Each new row is followed by what is left after taking away its nearest point in the smallest flat space through zero that holds the last named rows.

z16 (4 x 16)
[[ 1.59  2.40 -2.99  1.08 -2.34  2.79  0.64 -1.48 -1.81  2.86  5.71  1.59
   3.27 -2.41 -4.61  2.39]
 [ 3.22  3.64 -1.84 -5.44 -0.20 -0.05  0.19  2.79 -1.76  3.62  4.86  3.40
   0.13  0.82 -4.86 -2.12]
 [ 0.85  2.60 -1.20  0.03 -4.18  2.49 -2.27  3.73 -2.47  0.16  1.51 -0.68
   0.35 -2.80 -1.17  1.42]
 [-2.62  2.84  1.01  0.28  3.62 -0.64  4.59  1.32 -1.78  4.71  4.22  0.13
   1.03 -2.02 -2.05  1.17]]
New rows:
[-1.70 -0.34  0.06 -0.38  0.58  2.38 -0.75 -0.56 -0.98  1.55  4.90  0.53
  1.41  0.07 -1.11 -0.94]	[-1.97 -1.40  0.83 -0.39  0.42  1.87 -1.77 -0.09 -0.34 -0.13  2.48 -0.25
  0.32  0.72  0.74 -1.53]
[-0.38  3.54 -3.55 -1.42  1.53  1.56 -0.35  0.66  0.42 -0.25  1.18  0.14
  1.18  2.94 -0.78  0.18]	[-1.43  2.76 -2.85 -0.11  1.68  1.48 -0.37  0.45  0.74 -1.15 -0.22 -0.91
  0.94  2.62  0.67  0.68]
[ 2.84  2.84  4.90 -0.78 -2.70 -2.12 -2.25 -0.67 -1.04 -0.09  2.58 -0.09
  0.26  2.10 -0.54 -0.93]	[ 1.50  2.16  5.49  0.99 -1.87 -2.21 -1.32 -1.75 -0.72 -0.22  2.11 -0.91
  0.61  1.59  0.34 -0.04]
[ 0.15  0.00 -0.24  2.82  0.49  4.90 -0.84  0.29 -0.59 -1.84 -0.28 -1.39
  1.86  0.68  0.08 -0.90]	[ 0.21  0.38  0.24  1.15  2.07  3.79  0.00  0.92 -0.48 -0.94  0.05 -0.69
  1.25  1.64 -0.28 -2.08]

z891 (4 x 16)
[[-3.93  2.24 -2.45 -0.03  0.71 -1.68  3.46 -0.76  1.54 -1.77  0.15  5.87
  -1.80 -0.58  3.86 -1.47]
 [-4.47 -0.08  1.64  0.14  0.97 -1.78  1.39 -3.18  1.50 -0.56 -4.50  0.15
   0.44 -0.59  0.88 -0.94]
 [ 2.96  0.13 -0.12  0.52  0.52 -3.20  1.62 -1.96 -3.89 -0.76  2.09 -1.05
  -1.23  2.28  3.34 -0.31]
 [-1.62 -6.58 -3.06  0.40  0.69 -1.82  4.43 -0.83 -0.11 -1.68  1.81  2.32
   3.02 -1.96  3.13 -2.57]]
New rows:
[-3.21  2.94  2.78  1.40  0.02  0.79 -0.74  3.97  4.14 -2.73  0.92  0.01
  0.73  3.54 -2.73 -2.04]	[-1.60  0.59  2.50  1.78  0.35 -0.96  0.58  2.80  1.98 -3.20  2.16 -1.17
  1.45  4.16 -1.09 -2.64]
[-2.85  0.22  3.76 -0.99 -1.92 -0.95 -1.32 -2.04  1.05  0.60 -2.19  0.50
 -0.31  0.63  2.36  0.47]	[-0.62 -1.06  2.16 -1.04 -2.43  0.06 -1.45 -0.07  0.40  0.68  0.79  0.92
  0.12  0.43  2.15  0.57]
[-2.17 -1.25  0.35  1.96  1.29 -0.09 -2.07  3.47  1.94 -2.69  3.24  2.19
 -1.91 -4.14 -3.20 -3.87]	[-0.95 -0.41  2.20  2.29  1.75 -2.19 -2.13  1.14 -0.27 -2.67  2.21 -0.30
 -2.70 -2.38 -2.19 -3.62]
[ 0.09 -0.67 -0.58  3.10 -5.00  1.22  0.34 -1.34 -1.04  2.38 -0.84  0.77
 -3.22  1.43  2.08  1.85]	[-0.50 -1.97 -0.63  3.07 -5.03  1.69  0.34 -1.15 -0.40  2.46 -1.24  0.62
 -2.28  0.72  1.47  1.65]

z571 (4 x 16)
[[-0.06  1.12 -2.10 -2.10  2.61  1.22 -0.16 -0.98  3.26 -1.25  4.19  0.06
   2.11 -5.16  3.60 -1.12]
 [-3.09  2.67  0.16  2.97  0.67  1.65  2.87 -2.77 -0.01  0.35 -0.45 -0.13
  -1.11 -2.92 -1.64 -2.54]
 [ 2.36  0.52 -0.98  2.65 -0.83  3.15 -0.33  1.88  2.89  0.07 -2.48 -2.03
   2.38  1.07  1.24  0.08]
 [ 5.06  0.16 -2.99 -0.94 -1.24 -0.14  0.46 -1.89 -0.66  0.71  1.91 -2.65
  -0.93 -0.47  2.97 -3.74]]
New rows:
[ 2.29 -0.33 -1.16  3.60  1.21  2.56 -1.93 -2.71  0.07 -4.51 -1.82  4.81
  3.28  2.49  1.08 -2.67]	[ 1.50 -0.80 -0.69  2.21  1.45  0.95 -1.98 -3.36 -1.37 -4.52 -0.75  5.72
  2.19  2.37  0.56 -2.53]
[ 0.57  1.21 -3.11 -0.18  0.68  0.90 -1.56  0.17  3.03  2.88 -2.95  0.63
  0.85  0.30 -3.82 -1.33]	[ 0.44  0.66 -3.08 -1.91  1.01 -0.53 -1.88 -0.31  2.09  2.75 -1.49  1.29
  0.19 -0.04 -3.61 -1.26]
[ 0.81 -0.93  0.11  1.20  1.94  2.09 -1.38  0.29  4.74 -1.97  1.30  0.81
 -1.77  0.39 -0.07  0.42]	[ 0.97 -1.16  0.37  1.04  1.22  0.87 -0.89 -0.65  2.76 -1.44  1.22  0.82
 -3.41  1.22 -0.98 -0.32]
[-1.49 -1.78  1.74 -0.27  0.81  1.78 -4.11 -2.85 -1.74 -0.93 -0.79 -3.16
  5.11 -2.31  0.81 -1.29]	[-1.32 -2.15  2.13 -0.26  0.13  0.93 -3.97 -3.09 -3.13 -0.54 -1.28 -3.12
  4.08 -1.18 -0.02 -1.40]
[ 2.31  1.73  0.53 -0.67  0.25  0.21 -3.25  2.49  2.21  1.48 -2.34 -2.32
 -2.11 -3.49  0.51 -3.66]	[ 0.52  1.20  1.79 -1.32  0.55 -0.98 -3.50  2.72  1.20  1.35 -2.40 -0.99
 -2.70 -3.00 -0.83 -2.39]
[ 1.20 -3.58 -0.67 -3.05 -0.66  2.68  3.12 -1.25 -1.86 -1.80 -0.46 -1.00
 -3.74  0.70 -1.93 -3.29]	[-0.06 -3.63 -0.17 -2.94  0.41  3.83  2.21  0.49  0.42 -2.60 -0.80 -0.27
 -1.65  0.17 -1.59 -1.28]

z643 (4 x 16)
[[-2.05  1.08 -0.09  0.34  2.02 -1.38  1.05 -2.39 -0.21  1.24 -1.50  1.08
  -1.15  1.80  0.68  3.16]
 [ 6.02  0.35 -0.91  3.26  1.86 -2.66  0.34 -0.44  3.33  1.10  1.55  0.47
  -1.54 -0.08  2.82  0.34]
 [-1.78  3.58  0.69  3.16  0.28 -0.76 -4.80 -1.72  3.17  0.60 -0.39  1.45
  -2.33  0.90  1.61 -0.57]
 [-5.31 -0.44  1.16  3.99 -0.38  2.38 -0.56  0.72 -0.09  2.41 -1.03  1.03
   2.44 -0.28  2.10  1.24]]
New rows:
[-0.34 -0.15  0.85  0.41  2.99 -1.14  0.68 -0.24  1.30 -0.08  2.35 -4.90
  1.26  1.03 -1.98  1.50]	[-1.11  0.21  1.13  0.80  2.46 -0.63 -0.41  0.00  1.57 -0.19  2.37 -4.84
  1.35  0.84 -1.99  0.84]
[-2.08  1.26  0.17  0.64 -0.65  0.15 -1.49  1.77  2.17 -1.42  0.04  0.41
 -0.58 -0.26 -2.01  0.64]	[-0.60  0.25 -0.26  0.49  0.04 -0.37  0.47  1.87  1.78 -1.06  0.23  0.24
 -0.23 -0.28 -1.72  1.55]
[ 0.78  4.54  1.88  2.30  0.67  0.37  0.31 -3.43  0.87 -3.93  1.12 -4.18
 -4.53 -1.17 -1.37  1.15]	[-0.21  2.27  2.08  3.11  0.12  2.07  2.32 -1.73 -0.45 -3.05  1.20 -4.53
 -1.92 -2.14 -0.90  1.55]
[-1.17  0.19  1.34  0.66  0.87 -2.59 -3.43 -1.78 -0.81 -4.03  0.82  2.27
  0.07  0.99 -0.26  0.66]	[-0.13 -1.64  1.16  1.09  0.76 -1.99 -1.50 -0.53 -1.45 -3.55  1.30  1.85
  1.63  0.20  0.17  0.86]

z970 (4 x 16)
[[-6.69  0.31  2.05 -1.12 -2.32  0.76  1.15  0.13 -0.35 -2.26 -0.03  6.69
  -0.53  0.55 -1.17 -0.12]
 [-1.42 -0.80 -0.12  4.50 -3.65 -3.17 -0.48 -4.72  2.63  1.07  1.58 -1.94
   0.86  1.76  0.04  0.73]
 [-1.40  0.77  0.40  3.63  0.21 -0.41  3.14 -4.66  2.67 -2.27  1.24 -0.91
   0.26 -0.04  0.15  0.85]
 [-1.95 -1.53  0.17  1.88  0.94 -0.79  0.04  0.83  1.01  0.19  0.32  0.55
  -1.35 -1.22 -1.88  2.38]]
New rows:
[-0.44 -0.17 -3.96  2.15  1.46  2.28  0.24 -0.95  1.33  0.36  1.51  0.43
 -0.34 -2.72  2.36  0.32]	[-0.88 -0.25 -3.84  1.04 -0.03  2.07 -0.95 -0.26  0.53  1.08  1.27  1.39
 -0.04 -1.95  2.54 -0.43]
[ 0.86  1.79 -0.66 -1.21 -2.67 -0.48 -0.68 -2.05 -0.60  1.46  2.64 -0.61
 -0.91  1.52 -2.23  0.37]	[ 0.78  1.84 -0.55 -1.52 -0.77  0.43  0.26 -1.07 -0.68  0.61  2.41 -0.17
 -1.57  0.41 -2.72  1.00]
[ 1.55  1.78  0.93  1.09  0.85 -1.79  1.52 -1.33  3.95 -1.59 -0.68 -0.58
 -0.09  1.23  2.15 -0.55]	[ 0.75  0.81  1.01 -0.19  0.54 -1.92 -0.13  1.32  2.90 -0.46 -1.18  0.84
 -0.71  1.01  1.28 -0.19]
[-0.37  0.04  0.98 -4.67 -1.08 -1.60  1.06  2.98 -0.15 -2.70 -0.86  1.84
  2.11 -0.51  2.42 -1.35]	[-0.01 -1.09  0.47 -1.60 -0.60 -3.13  1.04  1.71  1.57 -1.93 -0.11 -0.49
  1.68 -1.03  1.65  0.45]

z599 (4 x 16)
[[ 0.43  3.64 -2.74  6.97  2.03  0.92 -0.65 -2.87  2.45 -4.76 -4.11  0.91
   1.97 -0.24 -5.95  2.09]
 [ 3.18 -1.32  1.21  3.56 -1.55 -1.14  0.38  1.29  1.71  2.39  0.13  0.95
   2.40  1.45 -1.76 -0.06]
 [ 0.27 -0.74  1.62  3.43 -2.42 -0.41 -5.75 -2.21  4.66  1.85 -5.45  2.85
   1.81 -1.89 -5.24  1.62]
 [ 0.16  0.08 -0.71  6.54 -1.67  1.73 -1.13 -4.44  3.11  1.92 -0.62  2.13
   3.22  1.07 -2.06  0.85]]
New rows:
[ 0.29 -2.07  0.75 -3.13  3.32  2.47  1.78 -3.85  0.09 -0.47 -4.01 -0.08
  1.60 -1.67  2.33 -0.12]	[ 2.28 -2.52  1.25 -1.76  3.05  1.55  2.67 -2.28  0.41  0.08 -3.71 -0.04
  2.54 -0.81  1.52 -0.27]
[ 0.10 -0.95  0.01  0.29 -0.12 -3.09  0.60  0.63  3.20 -0.63 -0.74 -0.63
 -1.00  1.87  0.98  0.59]	[-0.82 -0.67 -0.43  0.11  0.01 -2.44  0.51 -0.41  3.03 -0.82 -0.52 -0.64
 -1.22  1.74  1.54  0.62]
[-4.33  1.46  0.70  1.66 -1.75  0.36 -1.68 -1.51 -1.74 -1.32  4.02 -0.73
 -0.25  4.18 -3.64 -1.61]	[-3.46  0.84  1.75  0.28 -1.96 -0.85 -2.26  0.46 -1.74 -1.07  3.25 -0.85
 -0.70  3.70 -4.20 -1.71]
[-1.58  4.90  4.82 -0.13 -0.25  4.59  0.35  0.61 -0.12  2.23 -1.26  0.13
  0.51  0.88 -0.25 -0.35]	[-0.90  5.02  4.84 -0.18  0.11  4.12  0.96  1.62 -0.42  1.76 -1.17 -0.18
  0.47  1.08 -0.48 -0.42]
[ 0.16  1.33 -0.92 -2.43  0.02 -2.06  0.48  2.11  0.54 -1.65 -0.22 -0.84
 -1.82 -0.57 -1.59  0.67]	[-0.29  0.77 -1.07 -0.65 -1.10 -0.95  0.46 -0.05  1.27  0.23  0.92 -0.09
 -0.69  0.20 -0.72  0.56]
[ 0.39 -0.22  1.16 -1.73  0.31 -0.44  0.40  0.03 -0.36 -2.75 -0.87  2.22
  2.08 -1.38  1.26  0.13]	[ 0.56 -0.44  1.13 -0.88 -0.05 -0.19  0.66 -0.45 -0.12 -2.09 -0.35  2.44
  2.62 -0.93  1.48  0.06]

z133 (4 x 16)
[[ 3.40  1.47 -2.11 -1.56  1.53 -0.27 -2.65  1.20  1.93  0.45 -0.92  4.19
   2.64 -0.56 -0.72  0.68]
 [-1.30 -0.53 -1.64  0.87 -3.30  0.46  0.35  3.79 -2.49  1.16 -0.98  1.13
   0.39 -0.87  0.85 -1.38]
 [-2.60  0.66  1.25  1.42 -1.96  1.30  1.49 -0.01  1.88 -0.45 -3.31  3.04
  -0.86 -3.82  1.38 -0.14]
 [-2.74  0.02 -1.48 -0.79 -0.07  0.15  3.09  1.21 -3.55 -0.64 -3.80 -0.42
  -0.78  0.46 -1.02 -0.21]]
New rows:
[-1.71  0.62  0.23 -2.65 -0.61 -1.30  2.02  0.16  0.91 -2.06  3.61  0.58
  0.87  1.33 -0.47 -2.13]	[-1.84  0.90  0.05 -2.65 -0.78 -1.12  2.07  0.44  1.22 -2.08  2.77  1.59
  1.04  0.67 -0.38 -2.10]
[ 1.58  0.25  2.65 -2.68  2.64 -1.29 -1.70  2.10  1.62 -1.02 -4.71 -0.37
  0.52 -0.43 -1.20  3.50]	[ 0.66 -0.99  3.33 -1.07  0.00 -1.11 -1.82  3.25  0.52 -0.13 -2.43 -2.15
 -0.15 -0.38  0.06  2.37]
[ 1.53 -0.84 -0.38 -2.18 -0.37 -0.24 -0.69  2.41  0.59  4.92 -1.11 -1.98
  2.17  1.41  2.34  2.44]	[ 0.16 -0.68  0.92 -1.81 -0.08  0.11  0.55  0.86  1.43  4.16 -2.15 -2.20
  1.13  0.57  2.51  2.77]

z218 (4 x 16)
[[-0.90  1.25  2.71  4.82 -0.49  0.29 -1.69  0.03  3.60  2.68  0.12  1.74
  -0.35 -1.33 -0.44 -3.36]
 [ 5.95 -1.56 -0.55 -2.46  1.48 -0.88  0.08  2.23  0.51  0.94 -1.41  1.10
   0.76  2.13 -0.64 -4.14]
 [-0.03 -0.08  3.68  3.06 -0.76 -0.93 -5.17 -2.61 -1.91  1.27 -3.68 -2.59
   0.57 -1.58  0.33 -0.40]
 [ 0.94 -3.50 -2.54  0.65  4.42 -1.24 -4.07  4.30  0.80  5.02 -0.01 -3.07
   0.87 -1.37  2.15 -0.94]]
New rows:
[-1.55  0.60 -3.71  1.97 -0.53 -0.95  0.69  0.30  1.78  1.44 -0.02  2.97
  1.89  0.02 -1.82  1.22]	[-0.19  0.20 -3.00  1.20 -0.75 -1.45 -0.41 -0.60  0.08  0.92 -1.71  1.99
  2.28  0.35 -1.88  1.27]
[ 0.90 -0.01 -1.67  0.32  0.67  1.74 -1.66 -2.55 -0.20  0.08  3.08  3.84
 -0.13  0.80  0.39 -0.47]	[ 0.94 -0.45 -1.58  0.22  0.89  1.44 -2.69 -2.82 -1.15  0.21  2.38  2.77
  0.08  0.55  0.71  0.08]
[-0.61 -2.71  1.94  0.31 -1.79  4.38  1.10 -1.03  1.22 -3.31 -0.16 -1.87
 -2.40  0.71  3.11  1.34]	[ 0.75 -3.42  1.69  0.42 -0.84  4.06  0.43  0.20  2.00 -2.02 -0.36 -1.77
 -2.16  0.85  3.22 -0.18]
[ 2.41  1.00  0.76  2.34 -1.58  4.40  1.83 -2.06 -4.90 -1.85  0.83  1.01
 -2.03  1.42  1.08 -0.01]	[ 2.15 -0.18 -0.50  3.06  0.26  4.13  0.64  0.04 -3.75  0.44  1.57  0.25
 -1.87  0.69  1.96 -0.47]

z487 (4 x 16)
[[ 0.05 -1.85 -2.50  3.82  0.81  1.04  4.69  3.46  3.78  4.30 -0.24 -2.83
  -0.58  2.86  0.27  0.18]
 [-1.10 -1.04 -0.29  3.35  1.57 -5.68  2.94  2.19  1.97 -1.40 -0.88 -4.34
   2.31  6.15  0.61 -1.11]
 [-2.82 -1.01  1.25 -1.40 -0.21 -2.64 -0.95  2.42  2.85  2.48  0.88 -2.66
  -1.57 -1.97 -0.99  2.26]
 [ 2.52  3.33 -1.82  0.65  1.58 -3.00  4.90 -0.52  4.31  0.11  1.75 -2.77
  -3.14  1.88  1.57 -0.25]]
New rows:
[-0.68 -2.53  2.74  2.00  0.97  1.65  2.31  0.75  0.58  1.35 -0.10 -4.12
  2.99 -1.73  2.20  2.03]	[ 0.64 -0.65  2.95  0.73  1.00  1.48  1.84 -1.33 -0.37 -0.55  0.38 -2.92
  2.44 -2.46  2.66  1.56]
[ 2.21  2.90  0.36  1.02 -0.90  2.93 -2.03  1.62 -1.31 -1.46  2.49 -1.42
  1.27 -2.05  2.02 -0.46]	[ 1.28  2.18  0.54  1.55 -0.70  1.58 -1.73  2.73 -0.47 -1.03  2.36 -2.74
  1.59 -1.22  1.85 -0.21]
[-2.68  0.87 -0.61 -0.30  0.67 -0.10  0.80  2.49  1.67 -2.83 -1.50  0.04
 -1.36 -1.55  3.31  0.78]	[-2.40  0.55 -0.82  0.09  0.54  1.02  0.67  2.29  0.83 -2.95 -1.88  0.80
 -0.79 -1.35  3.32  0.42]

z593 (4 x 16)
[[ 5.15 -2.07  2.62 -0.59  2.46  0.30  0.09 -1.41 -3.18 -1.52 -2.54  0.57
   1.54  3.79 -4.27 -0.64]
 [ 0.28  3.49  1.73 -3.92 -0.30 -0.39 -5.31  3.57 -2.23  0.94 -0.27  0.78
   0.83 -0.07 -0.03 -0.07]
 [ 1.18 -0.39 -0.37 -1.00 -2.24  0.49 -2.08 -1.71 -0.76  3.04 -0.89 -1.44
  -0.56 -3.95 -0.85  0.08]
 [ 0.93  0.02  0.30  0.71 -3.17  2.28  1.63 -2.91 -1.25  2.10 -2.99 -1.35
   0.13  4.74 -0.51 -2.51]]
New rows:
[ 0.42  2.28 -0.96 -0.13  2.33 -4.56  0.80 -0.02 -3.30 -0.63 -0.41  1.46
  0.21  0.11  2.67  0.53]	[ 0.68  1.74 -1.39  0.32  0.96 -3.92  1.28 -1.57 -3.29  0.63 -1.11  0.62
 -0.13 -0.32  2.52  0.10]
[ 0.04 -1.28  0.51  0.61  0.23 -1.39  0.76  0.10 -2.95  0.64 -4.90 -4.90
  2.57 -1.04  2.05 -1.98]	[-1.02 -0.91  0.34  0.70  1.49 -2.16  0.85  1.57 -2.15 -0.66 -3.63 -4.16
  2.58 -1.42  2.83 -1.30]
[ 0.22  0.50  2.96 -0.47  1.12 -0.04 -1.36  0.25 -2.31 -2.62  0.02  1.68
  1.94 -2.42 -2.06 -1.41]	[-1.53  0.67  1.79  0.82 -0.72  0.70  0.35 -0.79 -1.09 -1.71  0.02  0.95
  1.30 -1.80 -0.56 -2.07]

z388 (4 x 16)
[[ 4.37 -1.83  2.61 -1.94 -2.77  0.53  0.74  1.64  2.22  0.23 -0.05 -1.10
  -0.06  0.98 -1.73 -1.51]
 [ 1.31 -0.32 -1.34 -1.93 -2.41 -0.89 -0.01  0.00  1.36  1.67  0.64 -0.54
   1.45  2.54  0.42 -4.48]
 [ 0.13 -1.36 -0.09 -0.53 -1.45  2.75  1.03 -2.33  6.83 -2.88 -3.36  1.04
  -0.77  0.20 -2.72 -2.24]
 [ 3.27  0.24  4.17 -3.63  0.90  1.60  0.54 -0.51 -0.38  0.76 -2.04 -0.28
  -0.44  0.99  0.00 -1.27]]
New rows:
[ 0.54  1.31  1.59  2.11  0.72 -1.86  0.25 -0.82 -1.70  0.76  0.04 -2.03
 -0.30  1.66 -3.20 -0.96]	[-0.05  1.29  1.10  2.38  0.75 -1.57  0.30 -1.34 -0.87  0.28 -0.38 -1.74
 -0.38  1.56 -3.42 -1.12]
[-0.83 -0.90  2.64 -0.68  1.10 -4.90 -1.68 -0.58 -0.24  0.49 -0.75  0.71
 -1.97  4.90 -0.26  1.04]	[-1.34 -1.31  1.99  0.17  0.65 -4.74 -1.59 -0.64  0.94 -0.29 -0.82  0.88
 -2.14  4.50 -0.88  1.36]
[-0.58 -0.73  2.39  1.10 -4.90 -0.28 -4.90  1.01 -1.07  0.32 -3.19  0.00
  0.60 -0.99  1.46  2.90]	[-1.29 -0.22  1.60  0.41 -4.64 -0.11 -4.96 -0.14 -0.59  0.57 -3.84  0.37
  0.96 -0.24  1.95  1.31]
[-0.05  2.01 -0.65 -1.82 -0.05  0.62 -2.00  0.18  0.78  0.76 -0.67 -0.73
 -3.08  1.24 -3.24  0.38]	[-0.42  2.11 -1.21 -1.34 -0.10  0.05 -2.19  0.55  0.07  1.05  0.03 -0.85
 -2.89  1.16 -2.92  0.68]
[-0.27 -1.57  0.50 -1.36  0.83  0.26 -0.32  4.04  0.62  1.30 -0.51  0.59
  2.11  4.90  0.50 -0.84]	[-1.62 -1.46  0.31 -0.04  1.82  0.80 -0.30  3.57  0.85  0.08 -1.04  1.12
  1.45  3.67  0.12  0.98]
